The rows come from 4 hidden closed curves, with some noise, and rows from the same curve form a group. Each curve winds through 6 dimensions. The rows are also pushed far along 5 directions, which tell nothing about the answers.
In the rows, 100 means zero.
Some rows, each with its group after it:
94 86 104 122 98 146 104 88 93 95 100 93 81 125 64
(3)
86 91 104 111 108 91 104 116 98 95 113 104 101 80 95
(0)
93 120 92 96 101 94 109 84 127 95 122 109 94 99 111
(2)
81 95 108 106 110 90 105 113 92 94 114 93 100 86 103
(3)
136 105 97 84 82 90 100 81 109 109 89 113 102 107 100
(0)
109 86 95 82 113 124 128 87 99 93 110 109 89 111 94
(3)
87 119 76 87 94 98 85 106 113 102 109 95 94 108 109
(1)
107 66 113 95 105 108 120 97 85 102 105 107 93 99 82
(2)
119 102 95 90 112 102 100 105 89 111 76 101 101 100 97
(1)
126 62 127 109 92 121 104 84 77 97 99 92 92 109 81
(2)
124 106 78 71 113 99 86 110 75 111 78 100 113 124 114
(1)
97 127 85 99 108 98 86 106 96 104 95 91 96 111 102
(2)
81 123 93 109 92 96 98 104 118 92 114 98 101 104 106
(1)
116 78 133 99 90 94 121 81 107 86 113 102 103 86 104
(2)
153 109 117 127 88 101 86 95 84 92 91 81 88 91 80
(2)
91 102 95 90 122 84 104 107 102 97 113 108 105 88 112
(0)
92 94 104 95 116 90 110 110 102 96 108 107 110 95 110
(0)
89 77 110 100 94 93 105 106 86 111 89 106 115 97 108
(0)
138 93 113 99 73 103 99 78 106 99 105 93 85 107 91
(1)
93 101 110 120 110 85 88 113 98 100 110 91 92 79 87
(1)
119 105 105 104 90 73 93 96 118 109 97 112 103 80 100
(0)
89 97 93 81 112 100 113 95 111 101 113 109 93 100 102
(2)
134 89 101 98 98 123 119 84 95 101 97 100 79 105 83
(3)
125 105 99 63 102 88 113 90 121 95 97 117 114 107 118
(1)
122 98 104 78 98 75 93 104 102 105 89 106 117 94 117
(3)
88 110 98 121 104 97 86 110 83 104 97 86 95 99 93
(2)
101 106 99 97 104 107 113 101 95 96 97 95 96 97 100
(2)
128 132 95 98 101 90 91 99 127 100 99 96 86 99 93
(0)
99 92 88 74 127 114 104 114 87 101 90 103 105 115 98
(3)
114 102 97 109 100 95 97 113 89 103 96 93 96 85 99
(3)
77 80 109 113 97 92 106 102 98 110 108 108 100 89 92
(2)
116 98 90 85 95 125 110 87 111 95 100 102 89 108 101
(3)
109 84 107 94 99 96 112 100 100 106 98 109 96 91 88
(2)
82 98 111 116 99 51 89 113 115 108 109 114 114 55 109
(0)
110 85 90 86 104 95 86 115 80 108 94 100 109 106 107
(1)
41 77 88 99 116 122 112 116 81 106 107 98 95 102 96
(0)
97 124 87 105 99 106 90 87 116 97 110 98 85 112 94
(3)
90 110 84 123 105 102 80 130 81 104 93 84 93 83 95
(3)
76 93 92 100 99 106 97 119 95 113 89 95 97 100 94
(0)
122 127 80 93 83 82 81 101 116 107 96 102 99 95 110
(1)
105 99 106 113 99 102 103 105 105 96 99 101 101 95 90
(1)
110 111 109 87 98 99 116 82 113 94 107 99 93 108 101
(1)
90 104 100 96 83 99 113 90 120 102 102 111 105 106 107
(0)
62 73 88 102 116 129 109 121 72 106 105 93 93 116 90
(1)
66 66 103 117 99 117 98 115 76 116 90 92 97 94 90
(3)
92 60 127 99 119 81 112 107 69 108 98 103 115 77 116
(0)
105 87 89 83 107 103 92 105 97 109 91 107 102 100 102
(2)
116 109 80 88 112 114 100 110 89 110 80 102 96 116 94
(3)
65 102 76 96 107 137 108 105 99 103 103 94 80 118 86
(0)
111 86 117 78 95 79 104 91 100 96 108 102 110 94 115
(1)
89 115 104 105 111 87 101 100 117 95 113 103 96 99 92
(3)
93 99 99 109 93 106 85 100 98 99 100 95 104 106 104
(2)

New rows. What belongs after each?
89 99 92 108 98 131 120 101 114 89 113 101 84 105 83
(0)
67 101 85 119 102 134 91 114 98 102 109 83 76 116 77
(1)
115 112 83 106 90 119 76 98 93 105 89 84 84 108 95
(3)
89 73 99 108 93 122 93 119 68 110 81 80 98 100 97
(3)
108 76 108 92 100 93 114 105 100 106 98 114 110 92 100
(0)
71 105 107 103 109 103 119 92 125 88 124 109 94 105 91
(3)
91 83 110 114 101 141 128 86 105 96 103 97 81 112 86
(0)
100 86 120 101 89 103 111 93 104 93 106 99 102 106 90
(2)
85 91 98 110 111 101 103 110 85 95 111 98 103 87 109
(2)
120 96 84 96 97 117 88 96 93 110 91 103 91 117 87
(2)
102 94 103 82 108 96 117 86 106 96 110 107 101 98 117
(2)
80 76 108 66 111 88 148 87 122 94 119 135 125 97 134
(0)
107 122 81 83 101 90 87 108 106 111 81 103 106 106 108
(2)
105 102 106 91 113 96 106 100 108 92 105 106 104 106 95
(3)
93 79 104 99 105 121 119 105 97 102 101 97 84 101 82
(0)
48 77 91 100 99 127 126 110 112 106 105 110 95 98 94
(0)
125 106 109 111 102 97 89 105 100 107 85 90 93 98 90
(0)
101 101 103 122 98 115 113 91 101 91 114 100 87 103 81
(3)
96 128 93 99 102 84 96 106 111 98 95 100 107 93 111
(1)
68 123 72 86 119 79 89 126 112 104 106 103 104 75 120
(0)
113 135 66 91 106 90 71 109 110 103 95 101 101 94 113
(3)
103 110 75 86 120 116 105 102 104 99 101 109 93 109 95
(3)
116 115 108 121 105 80 75 114 100 108 89 87 95 84 93
(0)
70 97 95 89 109 110 117 96 110 91 123 106 95 112 101
(2)
128 99 132 132 78 73 81 97 86 104 86 88 107 85 93
(2)
131 138 82 98 75 93 84 90 125 96 104 96 89 98 103
(1)
118 93 111 123 83 93 86 103 98 97 108 93 94 93 86
(1)
89 101 99 104 92 100 99 107 101 106 89 98 105 99 99
(2)
100 83 97 89 101 98 111 110 102 106 97 112 106 93 100
(0)
129 99 116 113 109 85 80 109 86 100 90 92 99 91 81
(3)
127 89 131 110 88 99 111 87 97 91 101 92 92 96 84
(2)
98 110 112 136 93 84 85 104 104 97 119 88 85 90 81
(1)
72 90 112 119 114 82 93 125 96 105 105 92 100 72 96
(0)
87 73 111 107 96 119 102 97 89 95 107 95 99 107 96
(2)
104 126 116 112 85 66 104 97 136 89 112 101 108 80 115
(0)
51 90 100 117 132 76 81 133 84 111 103 99 111 73 110
(0)
124 92 110 97 111 73 106 92 102 102 108 118 103 80 98
(3)
105 117 81 114 80 141 87 101 105 98 85 79 76 106 81
(1)
87 88 99 112 100 102 97 102 99 110 102 109 96 100 83
(0)
102 72 96 102 100 118 104 100 82 103 97 104 99 93 98
(3)
79 114 87 117 89 124 105 96 125 99 108 97 74 96 81
(0)
73 102 85 120 91 130 110 110 101 97 99 98 96 100 98
(2)
83 109 69 99 100 135 84 108 88 105 92 83 86 119 100
(3)
81 78 114 105 105 85 79 117 84 108 96 94 109 89 93
(2)
101 91 85 95 93 128 92 107 91 106 90 95 96 125 93
(1)
137 98 118 108 83 115 109 66 105 101 96 98 83 122 80
(0)
112 104 91 77 118 103 106 93 110 107 93 110 97 114 104
(0)
129 74 116 91 102 79 105 101 84 113 86 110 107 87 93
(2)
84 92 103 99 112 72 90 110 89 110 106 102 102 80 101
(0)
66 92 101 100 121 86 108 120 94 104 99 104 110 75 109
(1)
88 94 90 75 103 94 102 103 101 108 96 112 113 115 112
(2)
98 103 98 102 101 123 94 110 87 96 89 84 93 113 86
(2)
73 95 111 94 108 91 113 104 107 102 108 100 105 105 110
(0)
90 95 109 139 88 104 104 110 97 95 111 90 88 73 86
(3)
106 106 107 99 91 88 112 99 109 90 107 102 109 91 114
(0)
101 89 99 97 102 133 110 92 91 96 97 91 88 112 97
(2)
88 87 97 84 113 97 118 103 84 104 101 108 108 105 112
(2)
94 84 97 112 102 118 84 126 68 107 73 84 105 94 92
(2)
61 128 88 113 100 74 85 121 124 102 108 102 104 77 105
(2)
135 85 108 122 99 116 79 99 72 110 84 83 79 102 66
(2)
35 72 73 61 140 123 130 131 80 112 89 113 116 104 122
(1)
128 109 116 82 102 72 105 93 106 92 103 103 107 93 109
(2)
98 63 93 111 95 147 108 108 79 112 90 95 84 121 71
(1)
111 129 110 111 93 76 109 91 123 90 113 100 97 79 105
(2)
